The rows come from 5 hidden closed curves, with some noise, and rows from the same curve form a group. Each curve winds through 6 dimensions. The rows are also pushed far along 4 directions, which tell nothing about the answers.
Known rows, each followed by its group:
1 -5 10 -7 6 1 -3 1 -6 17 -2 4 -2 6 3 2 | z627
0 -3 0 -7 -6 6 -1 -2 -1 -5 6 0 6 7 1 -11 | z662
-3 -6 10 -1 8 -5 1 -1 -1 0 6 -2 0 -1 8 1 | z393
7 4 5 -4 -13 3 4 0 6 -5 5 -3 -6 6 -1 -13 | z662
10 7 7 3 -23 7 14 2 16 -11 -14 -8 -5 16 10 -17 | z393
-4 0 -1 2 8 3 -5 7 7 4 -1 -4 9 -3 2 1 | z627
1 15 -4 4 19 -12 0 -4 17 22 -6 16 -6 5 0 -2 | z795
-10 1 -19 15 2 4 -3 14 21 -9 -13 -7 6 -17 -3 3 | z627
-1 5 -3 10 3 -2 2 1 1 -8 -4 2 -4 -4 -4 -2 | z662
1 -4 -14 5 -13 7 5 5 9 -15 1 -10 -2 -11 1 -13 | z795
5 7 8 6 -11 7 5 7 21 0 -13 -8 3 11 5 -15 | z627
-2 -5 21 -8 15 1 -3 -8 -24 -11 25 -9 12 -6 8 13 | z344
2 -1 1 0 -24 13 6 14 8 -19 0 -10 -3 10 -6 -25 | z795
4 3 -7 3 -18 5 6 6 8 -15 3 -7 -8 -2 -5 -11 | z662
10 4 2 8 -12 2 6 -5 4 1 -13 -1 2 13 9 -3 | z795
3 6 6 7 -4 1 1 -3 6 5 -19 3 6 13 5 1 | z627
-5 -14 7 -19 24 -2 -10 -5 -32 6 19 8 1 -9 4 23 | z795
-3 12 15 5 16 -10 3 -9 1 6 -2 5 9 12 6 0 | z662
6 7 2 -3 -5 -2 4 -1 6 2 3 2 -10 5 -1 -8 | z662
10 -3 0 -13 -23 8 2 -8 -10 -14 8 1 -4 6 -4 -12 | z627
0 5 5 1 7 1 0 -4 -7 -7 8 -4 8 -4 3 7 | z393
2 0 20 -5 -5 8 6 -1 6 -16 3 -14 11 4 12 -10 | z344
-4 8 -4 5 7 -6 0 -2 2 -6 -1 1 0 -13 -3 10 | z627
6 -3 -10 5 -7 0 -5 0 -4 4 -2 7 -6 2 -7 5 | z344
5 7 -31 9 -3 -8 -2 3 5 13 -7 16 -21 -4 -15 6 | z627
7 -1 1 4 -17 5 5 0 0 -6 -9 -2 0 14 5 -7 | z393
11 -7 10 -7 -12 6 0 -1 -4 5 -2 -2 -4 9 4 -1 | z344
12 -1 -10 -9 -5 -12 3 -5 -13 36 6 21 -30 14 -10 -4 | z344
-3 -6 1 -2 20 -5 -10 -6 -10 16 2 3 10 -6 6 21 | z344
9 7 9 -5 11 -9 1 -9 -10 19 4 16 -16 10 -2 1 | z662
-6 2 -5 0 16 -7 -6 -4 -11 -7 9 2 2 -20 -5 20 | z627
2 1 -6 6 -6 0 -3 2 -3 -1 2 0 -2 -4 -8 1 | z393
-3 -7 -5 -4 -8 7 -6 2 -3 -11 3 -7 8 -5 1 7 | z662
4 -3 0 10 -10 6 3 -1 -4 -19 0 -14 11 -6 8 5 | z795
-1 -8 3 -1 -3 -1 2 3 4 -3 5 -2 -6 2 6 -8 | z393
3 -6 18 -8 7 0 1 -8 -15 4 11 -10 12 3 14 12 | z344
3 11 3 10 -4 0 6 -3 14 -1 -12 1 6 15 10 -9 | z393
-5 -5 13 -10 6 5 -12 -12 -13 -20 17 -8 25 -13 4 11 | z627
2 0 1 -3 5 -2 -7 2 4 13 -2 5 -5 -5 -4 6 | z393
-5 2 7 10 3 0 1 2 0 -6 -10 -3 10 2 3 7 | z795
-2 7 2 5 1 -1 8 -4 6 -7 -11 2 4 13 8 -9 | z344
4 -9 13 -12 -1 2 -2 -3 -11 10 8 3 0 10 3 -6 | z795
4 4 2 7 5 0 -4 -1 1 -3 4 0 1 -5 -4 4 | z662
-6 1 -20 5 27 -9 -11 3 -3 9 8 15 -12 -25 -14 12 | z662
4 -2 7 6 -17 7 6 1 8 -4 -13 -10 10 13 9 -9 | z344
2 9 -20 6 -4 -6 2 5 12 4 -9 8 -20 -13 -11 2 | z627
4 10 -4 7 -4 -3 6 1 5 -1 -3 1 -9 -1 -4 -2 | z393
-19 -1 17 6 17 2 -8 -3 7 -15 2 -12 38 -8 7 -1 | z627
-1 -7 -8 -13 -4 5 4 4 -8 -9 7 0 -12 -8 -1 -3 | z393
-11 -4 27 -5 11 0 -4 -5 -1 -7 9 -11 26 1 10 1 | z662
8 0 -7 -7 -4 -2 4 -2 -5 12 9 4 -14 4 0 -3 | z344
-11 6 -3 6 29 -15 1 -6 2 20 -11 11 6 1 10 14 | z344
4 2 13 4 -8 -2 4 2 14 7 -6 -2 -2 12 2 -15 | z393
-2 2 10 -4 14 0 -7 -2 10 6 0 -1 12 -2 5 2 | z393
-6 3 -1 -4 5 1 -2 1 9 -3 1 -1 4 -4 1 -8 | z627
-9 7 -22 22 -2 -1 2 11 22 -16 -5 -12 9 -18 -4 -2 | z344
1 3 4 1 7 1 -3 -3 0 -9 -6 7 0 1 1 4 | z344
2 3 9 4 -1 1 3 -8 -3 0 -7 0 11 15 10 -2 | z795
1 -6 -23 10 -12 5 -1 4 -7 -11 0 -1 -1 -7 -6 2 | z795
2 -1 -20 6 -13 8 -3 12 11 -9 -1 -2 -7 -8 -10 -6 | z795
10 4 -4 -15 10 -8 1 -7 -10 24 5 21 -27 5 1 10 | z393
0 12 15 10 0 6 6 0 12 -18 -7 -13 19 9 12 -5 | z795
0 7 -2 -1 -15 -4 12 -1 9 -2 -8 2 -6 18 3 -16 | z662
-4 -20 6 -26 10 3 -8 -2 -33 -4 30 -1 -6 -17 -2 15 | z662
4 2 0 4 -16 4 7 2 1 2 -12 6 -5 23 -2 -16 | z795

New rows, each followed by its group:
10 6 -5 4 -2 1 1 -2 3 10 -16 13 -12 12 -1 -6 | z662
0 5 7 9 15 -1 -8 -2 1 -4 4 -3 12 -9 1 11 | z662
0 -17 -13 9 -18 14 -5 12 -1 -32 10 -19 7 -16 3 3 | z393
-9 2 13 -1 13 2 -6 -4 0 -19 13 -12 23 -14 5 5 | z627
-6 -11 4 -19 21 1 -15 -2 -17 8 25 3 5 -16 -5 10 | z393
-1 3 3 1 19 -6 -6 -7 -6 5 -4 15 2 8 2 9 | z344
6 0 -10 10 -9 0 3 -1 -2 -5 -4 -3 -5 -5 1 4 | z795
-1 3 13 -4 14 2 -3 -2 4 13 -3 1 13 9 10 -2 | z627
-9 7 -8 25 7 -3 1 9 13 -6 -16 -7 12 -7 1 10 | z627
13 1 -11 7 -19 -5 9 0 12 11 -9 5 -21 2 -2 -14 | z795
-3 9 9 -3 19 -7 -1 -5 0 16 -4 14 4 18 3 -1 | z795
1 -5 12 -7 -2 0 6 -2 -7 1 11 -11 -1 -2 7 -1 | z344
-1 1 -8 -3 1 -6 7 1 -3 1 3 7 -19 -1 0 -3 | z393
-16 5 2 14 9 1 -3 -3 15 -22 -12 -9 34 -5 7 -1 | z627
6 8 6 6 9 -1 1 -7 1 5 -14 9 1 11 5 2 | z662
2 -1 4 7 -4 -1 3 -7 6 1 -5 -3 11 5 10 -10 | z795
1 0 15 -1 -2 -5 -1 -2 -1 6 -2 -1 3 7 2 4 | z662
-1 -4 1 -3 0 2 -9 -1 2 -3 -2 -2 6 -11 -2 8 | z627
3 0 1 3 -1 -3 -7 -3 -6 6 -3 5 1 -2 -4 12 | z627
-2 -6 6 -9 4 1 -2 0 -6 7 5 5 -2 4 0 -6 | z795
0 -6 -3 -1 -8 6 -1 4 -3 -20 10 -3 -5 -5 -6 -9 | z344
-3 -1 -9 6 -5 1 3 12 5 1 4 -3 -7 -4 -8 -10 | z627
15 2 6 -1 -15 2 6 -8 -3 8 -9 3 -5 19 8 -5 | z795
6 -15 26 -28 17 15 -12 -12 -33 -11 31 -4 18 0 11 5 | z662
4 -13 -3 2 -15 9 -1 5 -1 -17 5 -12 1 -3 6 -1 | z393
-16 2 -4 2 18 3 -4 3 3 -15 3 -5 19 -16 0 4 | z393
-4 8 -14 9 1 -5 -1 1 7 -7 3 3 -3 -14 -11 1 | z627
2 2 7 3 1 3 -8 -3 6 1 -4 -3 13 -3 1 7 | z627
2 -4 11 -8 8 7 -6 2 -2 5 8 -5 9 0 5 3 | z627
2 3 -5 7 -5 -5 8 2 8 10 -4 -5 -2 1 4 -3 | z344
-6 7 -6 10 12 -10 0 1 5 16 -8 12 -2 4 -4 1 | z627
1 -7 -7 -4 -6 8 -3 6 -4 -1 4 -2 2 0 -1 -3 | z627
2 -2 -23 7 -18 0 -3 2 -3 -5 -2 7 -9 -4 -14 -2 | z627
3 2 1 -4 0 4 -5 -2 -4 5 -1 3 4 1 -4 1 | z393
8 1 -4 3 -4 7 -4 2 4 -5 -6 0 -3 -3 -1 1 | z662
-3 -10 -4 -1 -1 3 -12 -1 -14 -12 7 -4 4 -22 -6 20 | z627
1 -1 -5 -6 -3 0 7 2 -2 -1 10 -3 -12 -4 1 -6 | z344
-1 -11 -2 -15 5 -1 3 -4 -24 2 21 -1 -7 -5 5 6 | z344
-5 6 -15 0 0 2 2 6 7 -6 -6 1 -7 -15 -12 -2 | z393
-4 -4 0 -14 11 -2 -3 -1 -20 6 10 8 -7 -10 -9 6 | z393
-2 -1 20 0 -2 7 -5 -4 2 -13 3 -15 27 4 10 5 | z662
0 9 16 -2 17 -12 4 -6 13 28 -3 2 6 12 11 -2 | z344
-12 -5 -4 0 17 -5 -1 2 -2 -2 11 -4 9 -14 3 4 | z344
0 -9 1 -9 5 10 -4 1 -7 -9 3 1 4 -4 4 -1 | z662
2 -4 5 2 -2 0 1 -1 2 -5 8 -2 2 8 10 -6 | z393
-3 -3 1 5 6 -4 2 -2 -9 0 0 -1 4 0 4 7 | z344
-4 4 6 1 1 5 -1 7 8 -4 -2 0 4 8 -3 -9 | z795
4 7 -2 11 -2 0 -4 2 14 -4 -12 4 -3 1 -4 0 | z344
-6 4 0 -7 17 -4 -6 -2 -4 15 -4 11 2 -5 -7 5 | z393
-4 -4 -21 7 -6 4 2 7 10 -16 2 -8 -3 -20 -1 -5 | z795
-5 9 -15 17 7 -2 3 11 14 3 -12 -1 0 -4 0 4 | z627
-3 8 -1 6 4 -8 1 -5 -2 -2 0 1 2 2 1 9 | z662
-7 -9 -5 -6 18 -7 -7 -1 -3 10 13 8 -5 -8 2 5 | z393
-9 3 2 3 12 -5 -2 -5 5 2 -4 4 15 5 5 -1 | z662
-3 8 11 7 4 3 5 -4 7 -12 -7 -2 16 14 9 -14 | z662
-3 -1 -1 0 35 -17 -8 -15 -14 23 11 11 4 -17 7 24 | z795
-2 -8 -23 -4 -9 8 -2 12 -16 -17 15 2 -17 -11 -16 4 | z795
-1 -12 3 -13 11 6 -15 0 -24 3 16 4 3 -4 -3 16 | z795
1 -10 -10 -14 3 0 -9 -5 -22 2 9 11 -10 -13 -6 17 | z627
2 -4 -15 -7 -11 4 0 1 -8 -8 10 2 -8 -2 -4 0 | z662
-5 -7 12 -6 9 10 -13 -1 -15 -14 13 -12 26 -13 2 12 | z393
5 -10 -17 1 -23 7 5 8 -6 -8 10 -14 -8 -11 -4 -2 | z344
2 -5 21 -6 5 4 -4 3 -7 3 7 -8 6 -1 5 5 | z627
-2 6 8 9 22 -16 -1 -7 13 18 -4 10 2 9 13 7 | z393
-3 1 0 -3 13 0 -3 2 -2 4 -5 6 -2 -1 1 10 | z795
6 0 16 -11 6 1 -4 -11 -9 7 0 14 -1 21 6 -4 | z344
-3 0 -5 -4 0 -2 -2 -8 -5 1 -2 9 3 2 -2 -1 | z627
-1 -5 4 -3 -2 9 4 7 -4 -11 3 -11 3 -2 7 1 | z627
-7 10 -7 7 12 -3 -1 10 7 1 -7 7 -6 -2 -8 8 | z795
1 -8 -3 -7 -9 12 -1 10 1 -10 3 -9 -1 -7 0 -5 | z627
-5 -5 6 -1 26 0 -14 -2 -5 4 2 3 11 -14 1 13 | z662
-1 -3 -12 -8 5 -9 -9 -4 -13 10 10 15 -18 -18 -15 12 | z627
0 -1 -4 9 -10 12 -1 13 11 -16 -1 -15 7 -11 -1 -4 | z627
-9 1 18 -2 20 -1 -6 -4 -4 0 9 -3 21 -3 3 2 | z393
-1 6 19 6 6 0 6 -5 3 -15 -1 -11 15 5 18 3 | z393
0 -8 -10 -4 -23 2 5 5 -8 -13 4 -7 -12 -5 -5 4 | z662
-7 6 6 4 3 -9 3 0 16 9 -8 3 1 8 0 -9 | z662
4 -6 2 -4 -10 14 -5 8 -9 -19 14 -12 1 -8 -4 4 | z795
